The rows come from 4 hidden closed curves, with some noise, and rows from the same curve form a group. Each curve winds through 8 dimensions. The rows are also pushed far along 5 directions, which tell nothing about the answers.
(in the rows, 128 means zero)
Known rows, each followed by its group:
[ 98 113 149 149 102  78 148 162 148  98  51 113 133 165 105 126 102 110
 110 180] => z124
[141 111 124 120  88 179 159 153 132 126 181 209 108  84  85 111 141 150
 121  92] => z112
[ 97 113 136 101  72 160 111 102 139 117 106 168  88 119 144 134 142 102
 120  89] => z112
[155  87 142 114 102 115 123  74 132  91 135 171 115 128  64 125 115 110
 128 138] => z905
[150 153  88 146 188 172 166 142 108 143 177 135 165  97 160 134 148 183
 134  70] => z112
[101 108 163 123 130 138 131 109 122  94  36 101  58 132 134 151 131 120
 126 124] => z905
[146  83 134 161 130  87 189 174 164  74 117 142 118 115  15 112 122 145
 102 173] => z112
[ 88 108 159 138  84 117  98 119 164  89  39 147  51 155  97 155  96 102
 110 150] => z124
[107 144 113 107 105 174 130 114 122 143 137 182 104 117 141 126 154 141
 104 106] => z124
[116 175  98 135 150  89 127 133 116 179 133 112 178 140 135 100 120 145
 121 156] => z124
[ 90 141 119 129  86  94 113 134 171 136 115 170 113 154  78 113 113 115
  93 170] => z124
[116 108  94 192 128 111 175 216 132 165 113  96 134 106 154 137 174 151
  70 116] => z905
[138 113 115 168 117 181 176 180 108 166 123 167  95 103 154 134 177 143
 109  81] => z112
[147 116 111 189 133 141 180 172 139 142 138 172 125 137 101 116 173 127
 123 113] => z112
[180  83 124 150 177 131 177 108 135 107 151 107 113  85  98 133 158 146
 159  52] => z411
[ 90  98 147 147  81 136 152 159 149 110  64 150  75 139 122 148 136 115
 102 118] => z124
[129  71 134 172 109 135 150 155 140 137  72  92  56 105 144 164 152 134
 103  68] => z905
[ 86  97 154 128 105 108 111 114 163  96  40 105  32 152 108 165 120 104
  91 152] => z411
[102 152 117 152 150 100 147 152 113 152  70  68 161 150 183 128 124 142
 107 142] => z124
[148 163 112 132 116 127 126 157 144 169 214 203 182 155 109  99 138 118
 143 167] => z124
[104 132 130 126 121 123 113 119 113 118 127 117 153 103 123 117 127 136
 136 122] => z905
[151 111 139 115 132 193 144 109  89 128 172 174 104  68 129 126 169 147
 168  60] => z905
[104 158 127 111 121 100 110  97 117 127 115 117 189 142 146 104 109 124
 147 143] => z411
[105 180 120 140  95 140  64 141 104 194 140 129 162 161 183 116 116 104
 126 152] => z411
[119 100 148 128  96 151 115 150 156 105 123 154  46 122  86 145 135 109
 104 137] => z124
[ 75 136 147  98  80  80  83  92 179  99  74 133 104 184  96 134  91  91
 100 193] => z411
[107 101 146 124 100 134 128 119 148  72  68 125  80 145  98 150  97 131
  84 148] => z411
[ 78 177 131 112  74 116  70 155 118 198 121 127 136 163 170 121 107 105
 105 175] => z905
[120 161 125  71  95 156 111  82  99 155 191 193 170 105 130  91 123 127
 170 102] => z411
[159  98 139 119 175 121 130  70 113  96 136  85 120  89 111 126 130 134
 168  75] => z411
[ 81 144 109 125  84 145 113 144 137 143 126 153 147 133 173 118 159 113
 104 108] => z112
[118 123 115 195 139  84 163 189 184 117 127 108 144 150  83 123 149 132
 102 157] => z112
[129  97 132 152 146  98 177 139 139  85 112 111 136 121  71 105 163 118
 121 140] => z124
[119 134 132 121 140 111  88  89  85 148  77  50 133 122 176 153  73 144
 129 105] => z905
[168 150  83 151 177 112 142 150 117 188 195  99 199 111 181 112 175 145
 143 112] => z112
[141 103 108 144 127 174 175 154  90 160 136 140 105  92 170 144 183 149
  98  80] => z905
[110 144 147 114 131 127  65 106 134 107 104  89 110 154 153 148 103 106
 128 152] => z124
[ 83 136 135 111  99 134 112 109 131 146  77  96 104 150 183 139 144 104
 115 109] => z411
[121 196 104 117 107 101  91 121 130 169 185 165 235 186 134  74 116  96
 131 197] => z112
[139  84 142 161 121 106 144 129 164 103  74  93  92 141 110 141 131 109
 120 109] => z411
[117 146 121 106  74 185 104 102 102 191 136 159 122 140 194 122 141 111
 119  78] => z112
[178 135 132  98 183 176 117  68  81 135 208 144 130  71 124 112 149 137
 204  52] => z124
[ 83 148 140 176 112  71  92 156 167 134  52  91 112 199 118 135 116  88
  94 208] => z124
[124 172 115  85 135 113 103 104 100 140 173 138 195 114 127  82 111 133
 147 162] => z124
[137  88 135 212 134  72 164 189 159  97 102 110 133 132  52 121 136 130
 112 170] => z905
[157  96 119 131 124 126 166 154 138 130 166 164 116  97  99 112 183 125
 131 129] => z112
[107 133 130 171 103  90 125 158 168 101 107 160 134 185  68 125 120 109
  85 221] => z905
[ 71 140 133 157  84 114 117 164 139 129  68 150 117 172 134 132 148 107
  87 197] => z411
[131 129 138 122 111 148  90  67 113 148 108 145 100 120 145 145  99 142
 157  72] => z411
[134 152 114 107 110  98 133 144 108 149 185 181 201 131  94  73 139 113
 124 199] => z905
[ 97  99 137 140  78 108 148 141 155 100  81 178 100 143  69 105 138 100
  95 159] => z112
[169 142 107 125 160 128 145 117 129 164 208 136 181 125 137 114 135 141
 166  91] => z124
[ 90 112 145 111  62 152  96 123 117 136  81 139  58 128 139 161 101 126
  81 122] => z905
[125 186 114 121 123 114  78 126 127 183 156 116 190 176 194 125 104 111
 147 148] => z124
[108 106 147 152  82  83 110 145 187 110  65 105  87 174 103 144 111  98
  93 171] => z112
[107 140  87 161 128 113 127 167 168 155 116  96 139 149 194 151 169 129
  81 126] => z112
[114 146 133 128 147  48  92 125 155 130  81  73 143 161 140 132 101 110
 136 192] => z411
[182 113 126 133 170 146 148  84 107 135 163 103 150 104 129 116 126 138
 180  42] => z411
[129 160 116 111 119 125 139 143 139 141 227 183 190 133  76  75 159 112
 140 168] => z905
[104 159 112 139 137  71 119 138 170 125 143 136 167 171  84 106 121 118
 110 206] => z411
[ 89 131 130 143  91 120 116 152 142 114  77 112 138 138 150 124 117 118
 102 135] => z112
[128 139 134 149 129 117 101 119 128 156  90  83 128 165 161 136 103 107
 134 121] => z411
[159 133 124 111 163  66 107  74 134  75 145 153 179 141  47 107  68 138
 144 202] => z905
[149  94 137 156 176 152 171 132 119  90 107  80 106  96 138 150 158 155
 144  78] => z905

New rows, each followed by its group:
[139 145 130 129 165 125 136 129  91 133 120  68 170 126 158 108 117 128
 142 120] => z411
[127 151 133 117 118  85 115 130 125 118 176 144 203 148  74  61 127  82
 150 192] => z411
[ 98 101 144 180 134 124 137 148 130  93  26  79  90 136 154 159 151 128
 108 131] => z905
[136 114 131 153 169 144 140 121  98 102  90  70 130 100 170 147 145 153
 146  90] => z905
[167 139 117 141 155 124 141 106 132 124 175 172 168 141  91 117 122 148
 153 147] => z411
[116 139 125 128  95 126  88 119 105 156 109 115 135 150 181 142 118 106
 106 145] => z905
[162 123  98 165 188 105 179 136 105 122 161  99 201 117 124 111 163 154
 122 126] => z905
[131 165 127 121 156 123  95  72  97 169 122 114 150 139 173 135 110 142
 175 109] => z411
[172 142 108 142 175 163 118  78  93 156 189 135 162 114 157 139 142 151
 163  75] => z905
[105 109 110 162  77 159 134 186 134 136 120 167  93 113 134 158 147 149
  59 130] => z905
[124 171 125 108 137 153 114 128 108 161 200 140 168 110 143 112 147 139
 167 108] => z112
[107 144 163 116 134  98  85  87 119  98  71 104 133 154 123 120  97 104
 160 177] => z905
[147 114 133 119 157 146 143 106  97 128 135  87 125  71 128 125 116 161
 164  59] => z112
[149 146 136 121 154 107  93  62 124 115 106 109 148 165 140 142  77 134
 157 141] => z411
[129 128 139 133 151 106 157 145 121 111 104  91 146 142 115 103 123 112
 132 150] => z411
[121 122 140 135 137 172 142 126 112 118 138 125 100  85 115 138 141 156
 150  71] => z905
[ 95 144 131 128 142  96 116  88 134 122  59  60 144 162 178 139 119 120
 128 120] => z411
[127 131 140 131 149 110 145 144 151  74 148 141 144 123  45 107 109 143
 141 178] => z905
[130 113 117 120 142 190 173 152 117 116 175 157 108  63 115 132 169 173
 122  74] => z905
[ 87 163 139 138  84  80  95 158 140 158 108 107 161 176 114 103 107  99
 112 219] => z112
[122 137 122 138 152  78 135  92 149  76 120 119 180 155  77 111 107 133
 134 173] => z411
[169 112 139  94 156 120 118  77 132 135 157 131  97 101 109 133 120 125
 181  87] => z411
[117 174 114 130 106 119  99 115 128 164 149 148 191 179 144  96 121 102
 124 162] => z112
[112 163 114 118 117  60  92 142 124 169 144 111 191 144 121  94  93 114
 124 195] => z905
[111 116 151 152  92 141 112 158 152  92 105 154  81 134  84 148 110 132
 107 160] => z905
[131 174 120 126 130 112 111 116 119 152 186 194 190 153  95  92 131 123
 157 191] => z411
[119 161 128 112 181  86  98 104 144 113  94  46 150 149 157 136  83 143
 143 159] => z905
[ 94 194 108  80  94 110  82 146 136 179 147 130 182 162 196 113  95 117
 117 170] => z411
[107 136 130 146 148  80 131 162 173 116  66  81 106 163 121 136 113 127
 103 187] => z905
[156 128 113 110 140 186 157 116 117 127 186 191 117 102 114 130 136 157
 132  83] => z112
[149  77 156 161 130 144 138 131 127  94  71 103  61 125 119 164 135 119
 119 114] => z411
[129 118 151 177 151  93 128 145 145  70  99 103 137 141  63 134  91 140
 137 180] => z905
[141 130 124 116 157 101 134  83 149  96 146 136 140 135  70 122 103 142
 141 138] => z411
[ 90 144 126 147  71 119 118 174 156 147 173 186 146 131  74  92 152 108
 117 164] => z905
[116 119 137 103  77 171 145 172 136 120 153 203  85 122  82 115 136 119
  89 159] => z411
[118 121 121 154  96 140 157 195 139 108 161 185 147 112  89 102 176 130
 109 167] => z905
[118 145 135 125 132  81 141 139 135 116 125 121 172 157  94  86 126  94
 135 182] => z411
[119 155 102 158 119 120 147 184 161 164 203 153 178 140 110  97 182 116
 119 148] => z905
[105 192  84 125 154 104  93 144 126 214 154  91 177 128 224 131 147 147
 136 115] => z411
[ 86 103 152  80  30 132  82  88 154 118  98 169  68 149 111 136 119  79
  92 140] => z905
[114 103 136 157  83 102 114 156 143  97  94 149 114 138  84 141  98 128
  84 185] => z905
[ 71 130 117 141  63 134 128 173 168 173  90 173  65 139 148 148 160 125
  80 131] => z411
[128 134 129 118 152  70  98 115 117 134 108  71 163 130 157 120 124 115
 152 162] => z112
[111 107 154 102 105 134 112  68 138  68  88 148  90 137  87 142  99 127
 118 141] => z411
[ 66 135 120 195  89 139 136 217 151 149  96 111 113 133 149 145 171 132
  78 134] => z905
[104  88 173 110  85 136 127 112 126  93  41 104  53 142 121 137 116  85
 112 123] => z411
[121 151 112 137 143 145 153 137 131 134 161 161 145 141 113 121 150 141
 116 135] => z112
[ 97 162 156  66  79 153  44  48  90 152 106 153 109 149 169 135  92 102
 155 135] => z411
[109 156 103 154 103 107  92 168 119 197 138  93 174 128 193 126 133 125
 110 131] => z905
[144 145 108 183 123 121 140 156 135 139 170 180 190 142  87  99 142 142
 131 161] => z411
[120  64 161 123 140 139 153 109 121  88  47  80  33  81 131 168 150 137
 136  69] => z112
[115 108 149 142  86 132 131 113 150 108  76 161  83 169  95 128 122  95
 107 141] => z112
[163 103 123 130 170 180 180 119 106  96 161 150 103  92  99 138 151 167
 125  93] => z411
[111 148 136  98 114 103 112  96 130 135 135 132 150 153 117 100 125  95
 148 148] => z411
[113 121 144  68  86 157 118 100  96 144 114 167  83 108 139 121 127 117
 123 119] => z905
[115 148 128  75  77 178  70 111 135 167 142 185  66 124 173 151 117 121
 117 117] => z905
[113 155 139  68  92 151  86 104 126 134 205 175 144 127 109 108 116 102
 148 136] => z124
[137 107 122 127 146 142 164  89 138  92 137 148 115 111  90 137 140 154
 131  92] => z411
[174 104 128 202 189 113 180 152 123 118 123 100 137 134  87 121 148 137
 145 127] => z411
[ 99 131 158  85  77 161  99 110 135 127 127 148  85 140 132 129 131  97
 130 128] => z905
